The rows of a group lie close to one hidden flat surface of 9 dimensions, which passes through zero. Surfaces can cross.
In the rows, 128 means zero.
Known rows, each followed by its group:
[171 124  88 127 123 169 140 104 130 111 176 137 138 138  86 105 113  86
 139  98 115  76]  (3)
[ 80 171 148 140 177 116 120  83 135 117  98  88  66 170 147 150 115 121
 134 179  67 196]  (0)
[158  99 108 122 133 174  95 119 143  94 169  92  92 136  80 135 183  91
 121 105 124  99]  (1)
[178  66  87 121 153 148 124 113  98 124 145 102 120 130  71 115 171  78
 113  90 147  81]  (3)
[115  82  84 130 136 121 170 145 157 111  97 106  65 144 117 119 143 166
  93 146  73 182]  (2)
[140  59  79 178 121 146 144 110 127 150 117  99 213  72 122  96 148 118
 118 150 130  69]  (1)
[124 129 134 135 124 140 146 146 158 145 109 173 139 130 152  99  88 123
 126 125 124 153]  (7)
[112 154 122 147 127 153  96 100 169  92 155 141 131 130 159 151 130  83
 168 138 112 114]  (2)
[193 186  87 112  47 131 166 201 102 163 147 137 132 160  88 106  98 114
 111 123 159 160]  (1)
[161 106 118 114 122 143 157 129 134 132 115 134 134 119 102  92 118 121
 110 110 107 123]  (4)
[101 167 152 130 106 120  97 116 143 101 156 167 168 108 176 163 112 141
 173 123 151  89]  (2)
[117 204 120 167 101 148  73  68 145 110 159 136 200 113 177 156 118  43
 204 159 126  73]  (1)
[ 69 119 173 120 202  79 144 104  99 156  79 165 115 153 160 123  76 154
 137 122 135 155]  (6)
[108 149 133 106 137 103 139  88 110 101 152 138 132 136 123 141 100 166
 151 107 113  85]  (5)
[106 116 127 148 119 111 124 153 114 145 135 145 159 116 155 144 124 153
 132 138 172 118]  (1)
[ 94 113 126 137 159  99  98 154  90 143 125  86  66 170 127 178 179 138
 119 149 172 174]  (3)
[130 108  75 166 184 110 159 103  40 143 146  83  97 173  91 145  85 132
  97 166 124 156]  (5)
[149  91 122 103 153 114 112  98  82 116 149 120 140 113 104 139 163 118
 136  87 156  58]  (6)
[164 124 175  72 121 131 114 147 126 115 133 192 127 108 132 125 123 116
 133  58 166 106]  (4)
[128 135 113 140 107 131 128 159 126 136 157  99 112 137 118 138 153 158
 113 144 146 139]  (3)
[146 109 124 111 171 131 138 109 123 153  86 126 109 141 115  85 141  75
 127 108 105 135]  (5)
[ 92 130 100 160 128 117 130 192 133 170 114  99  62 198 127 142 148 139
 109 174 154 225]  (0)
[131 187 137 119 137  93 111  79  75 121 113  51 116 130 121 162 154 123
 133 174  89 137]  (7)
[122 159 174  61 161  99 137 138 108 125 114 181  65 195 101 130  72 124
 143  66 150 168]  (4)
[166  98 125  92 152 145 139 137 117 119 141 128  70 151  78 110 139 116
 103  82 125 134]  (1)
[123 131 114 118 169 120 150  58 111 112 122 116 127 142 103 112 103 120
 142 118  73  93]  (0)
[125 111 157  89 158 104 140  79 134 120  74 127 141 100 131 102 142 130
 138 102  84  99]  (0)
[130 105 117 127 136 132 153 149 148 138  88 102  80 142 112 107 140 134
  89 142  87 191]  (2)
[ 93 142 147 135 113  87 145 149 128 158  87 166 173 107 182 121 100 162
 143 147 147 139]  (0)
[181 132 212  65 170 125  83  71  65  80 150 175 136  70 138 157 113 103
 123  59 146  63]  (0)
[ 90 173 111 147 133 108 149 108 111 132 153 133 132 169 132 140  72 148
 152 150 120 132]  (2)
[136 161 145 122 146 136 131 112 108 149 129  86 104 168  82 117 121 118
 115 134 111 149]  (2)
[152 105 141  58 130 118 150 127 126 105 139 132  91 130  77 113 151 165
 118  56 117  92]  (5)
[120 122 134 128 159 112 125 131 109 145  92  98  86 151 123 131 150 118
 107 149 118 175]  (7)
[143 105 117 137 113 120 120 167 111 154 111 106 136 112 130 134 170 129
 105 145 161 142]  (6)
[156 156 183  58 118 112  89 144 103  89 156 136  78 120 117 173 168 145
 120  80 157 123]  (7)
[152  98 114 120 136 132 135 133 107 130 143 123 114 116 118 121 149 141
 103 116 130 114]  (4)
[103  66  95 174 155  98 188 134  90 194  93 156 206 118 133  79  60 163
 114 138 159 109]  (6)
[169  54 106 104 126 141 150 156 147 121  94 178 122  91 142  99 144 110
  98  90 127 132]  (2)
[144 159 131 130 172 131  94  23 108 118 107 134 178 101 165 122 131  20
 185 130  88  62]  (6)
[124  88 115 114 164  91 149 119  94 170  81 109 131 131 115 101 160 128
 122 115 137 115]  (5)
[139  73 133  92 101 123 164 114 165  80  86 133 156  78  97 110 115 175
 111  91  86 100]  (3)
[169  92 131 133 186 133 112  93  71 161 114 178 164  80 184 106 139  55
 126 107 151  80]  (4)
[117 116 120 153 107 147 122 173 174 132 100 124 110 138 136 133 130 112
 113 159 132 196]  (3)
[162 110 133 121 132 161 137 119 145 104 115  94 104 109  97 111 140 123
  84 135  72 154]  (5)
[118 100 157 108 131 119 116 106 148 100 102  85 128  83 120 134 184 166
 116 129  93 111]  (7)
[130 145 120 144 148 150 119 149 137 147 129 138  77 178 126 125 119  75
 125 141 131 190]  (1)
[ 72 157 143 146 131  90 128  85 135 112 106 175 189 112 191 153  65 140
 182 147 131 106]  (3)
[122 138  98 144 145 148 119 154 152 165 125 124  76 198 118 111 150  64
 143 133 140 175]  (5)
[109 134 139 132  99 136 104 130 166 101 140  98 125 109 133 150 167 155
 131 143 114 126]  (5)
[132 127 136 121  96 140 120 167 151 120 139 124 111 125 123 139 146 150
 112 127 144 150]  (1)
[127 124 109 146 134 128 132 119  93 112 164 103 115 139 108 154 110 150
 115 141 133 128]  (5)
[114  93 134 141 118 102 134 144 134 147  70 151 178  71 187 124 142 142
 122 150 142 130]  (2)
[136 159 158 120  89 148 138 178 176 134 106 154 115 122 148 113 106 137
 108 139 111 195]  (7)
[163 111 151 113 140 155 121  87 149 114 102 140 158  75 142  95 142  83
 125 114  86  92]  (4)
[159 196 132  93 112 128 146 133 125 127 137 158  98 171 113 118  81  98
 139 107 112 157]  (1)
[109 131 111 122 132 129 163 131 160 102 116 122  72 175  97 128  87 147
 121 132  84 188]  (3)
[108 184  97 195  71 182 128 161 187 107 177  89 107 161 123 149  98 143
 117 201  97 194]  (0)
[190  99  89 128 117 149 132 177  99 162 137 135 120 140  99 108 148  76
 101 111 174 138]  (6)
[124 126  87 153 154 114 150 113  86 164 126 136 143 167 116 112  89  94
 145 133 150 124]  (4)
[121 114 146 113 164 134 129 118 144 122 105 124  78 148 120 120 137 116
 119 119 102 161]  (7)
[ 93 142 117 157 124 117 129 122 127 142 146 182 183 127 174 133  75 128
 168 137 162 102]  (7)
[135 131 145 131 119 147  98 159 159 140 113 153 125 120 156 129 149  83
 134 125 153 152]  (0)
[178 138 137  82  56 148 149 161 175  86 126  75  97  89  83 121 179 185
  82 118  68 142]  (6)
[ 94 163  74 187 120 132 138 103 125 134 170 117 153 169 137 142  84 118
 164 173 123 119]  (1)
[146 110 183 109 156 142 110 135 133 108 122 133  74  54 199 135 199 161
  70 138  83 149]  (4)
[ 92 160 145 139 105 131 127 138 181 110 114 101 102 142 131 141 126 162
 123 163  84 185]  (4)
[122 145 125 106 198 108 129  59  71 113 156 147  91 177 109 141  92  95
 158  95 121  94]  (0)
[116 158 108 157 119 146 124 129 134 131 159  82 103 171  94 135 128 128
 126 160 113 148]  (2)
[120 167  92 162 102 157 155 107 162 112 161 136 152 148 127 116  70 124
 152 150  89 122]  (2)
[ 99 114 112  96 171  75 158 117 104 172  88 122 105 178 107  93 146 136
 151  97 129 115]  (5)
[142 176 129 143 110 143 139 181 119 170 154 169 116 161 145 110  92 116
 119 135 158 175]  (3)
[127 100 111 159 103 145 145 176 151 161 113 123 137 129 123 107 125 141
  98 149 144 170]  (6)
[117 113 106 131 142 118 128 107 108 113 155 104 121 144 105 142 137 146
 132 124 130 100]  (6)
[115 137  72 170 120 123 172 151 115 165 128 104 122 174 111 109  89 145
 115 172 120 177]  (7)
[ 94 123 163 108 132  78 129 120 113 128  99 122 144  99 153 146 140 191
 131 132 130 118]  (0)
[111 147 125 134  69 105 149 151 120 129 167  96 174  92 128 140 145 240
 114 149 133  88]  (3)
[183 123 133  86  68 142 129 176 144 108 135 112 116  92 101 127 178 155
  95 106 131 125]  (6)
[132 146 131 111 128 135 144 103 142 110 126 137 133 135 106 115  95 124
 141 109  98 116]  (4)
[120 136 148 129  96 125 112 117 150 106 130 132 183  76 156 137 136 153
 144 132 127  85]  (7)

New rows, each followed by its group:
[115  89 134 127 137  84 134 193  90 171  83 160 126 138 150 142 120 144
 111 130 206 179]  (3)
[134 174 127  98 112 106 107 123  92 106 175 124 112 155 112 172 134 127
 157 105 160  96]  (1)
[139 121  96 129 163 124 178 113 111 156 101 122 102 174  86  85  85 107
 113 126  93 159]  (4)
[102 124 145 107 126  95 156 110 139 106 101 169 148  94 171 128 100 170
 133 120 100 117]  (2)
[119 181 158  89 146  75 124 104  93 129  80  79  80 152 123 150 152 128
 131 150  94 172]  (1)
[139 123 148  80 130 102 128 112 108  98 123 101 108 111  94 140 163 163
 117 100 111 102]  (1)
[113 110 121 145 179 125 100  93 124 133  89 125 115 128 167 134 153  60
 145 147 118 139]  (2)
[ 94  73 144 136 177 136 102 119 140 116 128 102  89 145 107 143 158 136
 117 118 134 133]  (6)
[104 136 151 156 123 145 132 140 179 143  88 152 145 109 176 108 105 124
 123 161 102 175]  (1)
[181 134  88 134  80 121  71 180  81 150 133  57 122 106 135 175 252  79
 113 170 190 136]  (6)
[143 139 148  85 146 116 139 110  98 117 149 142 105 150  97 123 104 142
 129  77 126 108]  (2)
[209 130  97  96  84 118 135 174  72 150 145 148 144 115 111 122 150 103
 113  99 186 100]  (6)
[161  86 144 106 187 137 133  95 102 142  97 167 129 116 127  88 116  64
 124  83 127 106]  (1)
[163 167 177 122 148 161  80 116 105 162 132  92 125 147  86 113 149  59
 125 118 146 131]  (2)
[ 85 179 127 128 136 133 110  84 143  72 194 123  90 173 116 168 105 142
 168 130 100 111]  (6)
[119 135 137 145 128 127  68  89  98 125 160  53 166 111 103 163 193 117
 146 143 158  58]  (2)
[165 203 166  58 110 111 161  99 129 112  90 142 121 121 115 100  88 122
 132 102  60 138]  (1)
[145 208  95 106  65 122 133 142 102  95 232 155 127 175  96 168  84 151
 172  97 168  83]  (1)
[157 111 156  77 152 107 157 132 113 140  64 105  90 119 100  99 147 142
  88 109  91 164]  (1)
[142 129 171 104 172 110  64 123  63 144 145 104 106 145 107 161 181  93
 133  96 198 105]  (2)
[115 132 133 151 133 127 108 152 126 153 107  99 108 143 135 139 153 115
 116 162 143 180]  (2)
[151 152 145 102 122 135 112 110 139 102 128 123 121 110 131 134 146 108
 134 115 103 119]  (6)
[135 142 135 155 125 150 110 153 137 137 126 126 112 133 147 139 127 101
 111 157 135 179]  (0)
[121 150 149 128 133 149 123 114 167 118 105  86  92 137 115 120 143 122
 112 152  69 174]  (2)
[147 149 134 131 139 140  96 108 121 124 122  97 110 127 125 141 162  73
 130 143 117 135]  (7)
[111 146 150 122 175 109 137  85 112 139  89  99 114 143 125 118 114 119
 131 138  87 144]  (2)
[ 90 117  72 202 178 184 150 124 166 137 158 125  60 214 111 106  78  86
 121 166  87 196]  (1)
[136  71 107 126 151 152 137 130 146 117 135 116  94 144  89 110 150 121
 110 103 115 125]  (7)
[150 108 107 122 139 153 121 109 114 112 177 154 139 139 100 123 113  94
 145  85 153  71]  (6)
[ 77 103  18 196 156  90 139 104  56 136 192  73 116 198 104 176 133 148
 154 174 174  96]  (2)
[ 94 122 118 104 166  89 134 109 123 153  99 110  97 173 114 112 167 126
 158 109 122 116]  (5)
[167 119 142 129  84 155 123 164 147 146 120 129 173  85 119 103 146 127
 106 122 147 115]  (2)
[146 166 188 106 104 106  80  98 119 116  77  68 167  48 161 154 195 122
 123 165  98 119]  (7)
[125 128 139 180 111 150  82 140 141 133 146 141 167  49 231 151 177 122
 121 183 138 118]  (4)
[ 95 130 102 171 108 127 130 125 154 138 109  70 142 138 118 132 144 140
 129 179 109 152]  (4)
[121 118 129 131 150  85 152 152  86 180  75 122 124 133 147 116 122 145
 106 152 144 173]  (6)
[138 174 158 123 147 142 123 161 116 166 127 111  67 192  94 119 114 103
 104 129 137 207]  (2)
[119 139  98 142 135 105 143  98  79 135 168 137 168 144 119 132  87 140
 156 122 151  70]  (2)
[121 187 178 140 163 135  99  94 124 161  97 113 128 151 140 116 110  67
 145 151 109 158]  (2)
[113 173 125 158 129 161 104  89 153  93 186 147 124 118 181 152 119 103
 155 151  91 107]  (4)
[149 164 104 119 106  66 153 134  54 161 107 110 151 119 143 140 134 145
 130 154 145 120]  (6)
[ 93 122 109 163 174 162 161  89 154 131 148 186 143 175 120  88  22 104
 156 115 104 121]  (6)
[114  87 120 132 123 136  94 121 157  89 114 107 131 108 126 160 166 113
 138 129 137 120]  (3)
[103 142 126 156 115 136  87 128 152 112 150 143 146 115 175 166 141 109
 159 152 148 121]  (2)
[ 68  71 124 145 153 144 136  88 202  90 134 156 151 113 137 112 113 162
 157 103  91  75]  (7)
[175 124 116 163 164 133 151  42  19 119 166  99 198  73 112 132  54 125
  92 157 109  66]  (0)
[160 137 122 109  92 112 153 200  93 164 134 182 134 134 135 120  98 146
 110 107 192 147]  (6)
[173 138 126 117 141 147 153 117 110 153 131 168 148 128 122  80  90  86
 128  95 119 108]  (3)
[130  79 100 135 110 123 138 128 116 117 154  98 163  96 101 131 154 180
 116 118 144  67]  (1)
[104 122 152 101 112  99  95  91 144 110  84  91 186 125  84 146 148 114
 176 103 152  78]  (4)
[129 123 158 124 142 164 101  95 171  94 150 186 148 102 158 124 106  93
 155  94 119  90]  (1)
[114 115  86 151 160 133 142 116 132 132 119 151 102 157 151 126 106  83
 141 145 114 152]  (2)
[143 207 181 112 101 131 141 148 123 165 152 110 121 107 147  94 147 186
  99 146  89 134]  (3)
[140 116 117 136 106 136 151 106 138 119 120 112 179  87 121 107 121 147
 120 137  95  92]  (0)
[105 120 129 154 157 137 102 136 126 140 142 150 109 153 154 144 123  94
 140 134 162 148]  (1)
[166  93 104 117 111 157 141 137 147 113 126 180 154 119 111 104  92  84
 130  85 143 108]  (3)
[102 113 172 103 178  86 165 123 117 153  48 144  98 127 148 101  99 164
 100 127  92 183]  (1)
[118 121 143 137 124 134 108 157 143 130 123 107  96 123 144 145 170 138
 106 152 130 168]  (4)
[144 124  32 168 138 128 195  82  60 133 194  99 155 169  61 107  53 140
 129 137 114  75]  (0)
[117 120  94 154  67 138 167 182 180 124 127 171 152 110 164 118  90 170
 118 151 118 157]  (2)
[120 199 185 119 100 147 108 151 161 127 139 136 113 144 132 132 107 134
 132 134 123 176]  (2)
[ 47 151 151 167 179  98 109 101 123 132 135 166 127 158 194 165  86 140
 169 156 144 141]  (1)
[ 79 105 117 164 148 129 172 105 146 133 135 162 173 137 123  97  43 175
 143 124 117 106]  (6)
[108 184 160 103 133 123 134 120 135 103 148 123  79 172 108 144 100 164
 132 122  97 158]  (2)
[149 109 113 136  82 126 137 174 127 146 117 119 165  93 132 117 148 155
 104 141 154 128]  (6)
[108 127 138 133 149 137 120 142 131 126 155 171 107 163 129 137  97 126
 139 107 159 138]  (6)
[147  83 131 106 131 123 139 124 127 120 100 107 137  95 106 112 159 142
 106 110 115 105]  (3)
[160 159 135  93 102 103 104 130  92 119 136 113 121 107 137 159 179 122
 136 123 146 106]  (6)
[129 123 123 134 172 117 122  79  92 130 132 134 140 113 153 127 127 106
 140 132 117  91]  (4)
[145 100 150 106 154 108  88 127  81 138 134 178 150 105 158 151 152  90
 149  86 207  78]  (2)
[ 95 165 188 122 138 131  74  89 173  90 100 148 133 103 188 160 139  98
 169 139 107 134]  (3)
[115  87  68 148 158 104 168 136 103 144 112 149 112 153 141 120 104 128
 126 137 133 149]  (2)
[130 107 102 145 120 115 137 192  97 168 127 158 124 157 133 134 112 126
 114 131 204 163]  (3)
[116 119 135  80 121  92 141 159 122 139 129 142 101 152 103 121 158 178
 140  78 159 112]  (5)
[114  81 142 127 141  94 111 157 114 148  73 151 137  87 186 143 169 131
 118 135 167 143]  (2)
[ 86 106 111 134 137  95 128 121 118 108 120 134 131 142 131 167 107 148
 148 132 156 125]  (3)
[ 86 163 191  96 142  80 105 128 110 115 126 133 100 122 160 168 144 188
 136 121 139 135]  (3)
[124 125 149 124 152 113 155 117 118 154  93 186 157 115 160  96  73 124
 129 114 122 130]  (1)
[109 143 161  96 153 109 123 120 105  85 177 125  44 136 141 176 153 206
 108 116 106 136]  (4)
[105 104 139 133 190 122 101  55 135 111  66 108 128 122 147 135 143  59
 152 143  84 128]  (3)
[144 146  97 141 110 139 105 145 108 129 178 137 128 153 117 147 130  94
 147 123 178 110]  (1)
[ 64  80 148 148 160 121 115 144 151 108 146 125  91 130 146 160 148 201
 112 135 143 148]  (1)
[126 154 117 133  77 152 151 138 197 128  96 120 159 155  79  94  77 110
 144 132 103 159]  (4)
[ 82 140 127 155 122 107 105 140 114 130 158 134 141 141 155 169 123 157
 152 148 178 119]  (6)
[112 146 115 149 158 104 171 117  94 169 103 160 143 145 160 102  65 129
 132 153 116 153]  (4)
[150 141  98 142 124 121 126 107 102 141 117 103 156 116 135 123 145  92
 135 153 119 110]  (6)
[101 151  88 176 120 125 157 142 133 171 104 125 146 174 127 110  73 107
 138 173 127 177]  (4)
[156  61  74 131  67 146 179 154 167 107 129 162 186  60 135  99 126 170
 107 112 116  83]  (2)
[104 142  69 151 110 107 152 125  93 137 183 124 150 192  86 143  76 145
 165 128 175  97]  (4)
[100  77  67 178 136 125 195 132 120 150 139 109 147 147 101  96  84 193
 103 153 111 127]  (1)
[131 133  86 166  81 159 160 162 161 138 156 138 150 143 112 102  83 143
 120 147 126 142]  (6)
[170 132 172  82  95 125 103 150 121 111 117 116 129  79 122 142 179 145
 103 107 138 117]  (7)
[ 82  92 132 150 182 149 111  50 159  80 154 122 128 117 135 138 128 135
 151 119  83  74]  (1)
[ 97 102  42 185 115 100 196 135 124 153 117 167 179 131 171 111  61 154
 141 172 125 129]  (2)
[125 150 149 143 117 212  75 129 235  75 151 113  64 141 130 139 159  74
 129 140  72 176]  (1)
[ 91 111 127 155 153 162 146  66 192 102 116  98 136 128 108  97 102 137
 130 144  40 125]  (6)
[129  47 143  93 176 146 128 118 157 106 126 170  98 124 105 102 144 124
 126  52 128  96]  (7)
[151 137 189  88 147 104  98 120 114 150  46 135 138  85 166 122 164  84
 124 123 128 146]  (1)
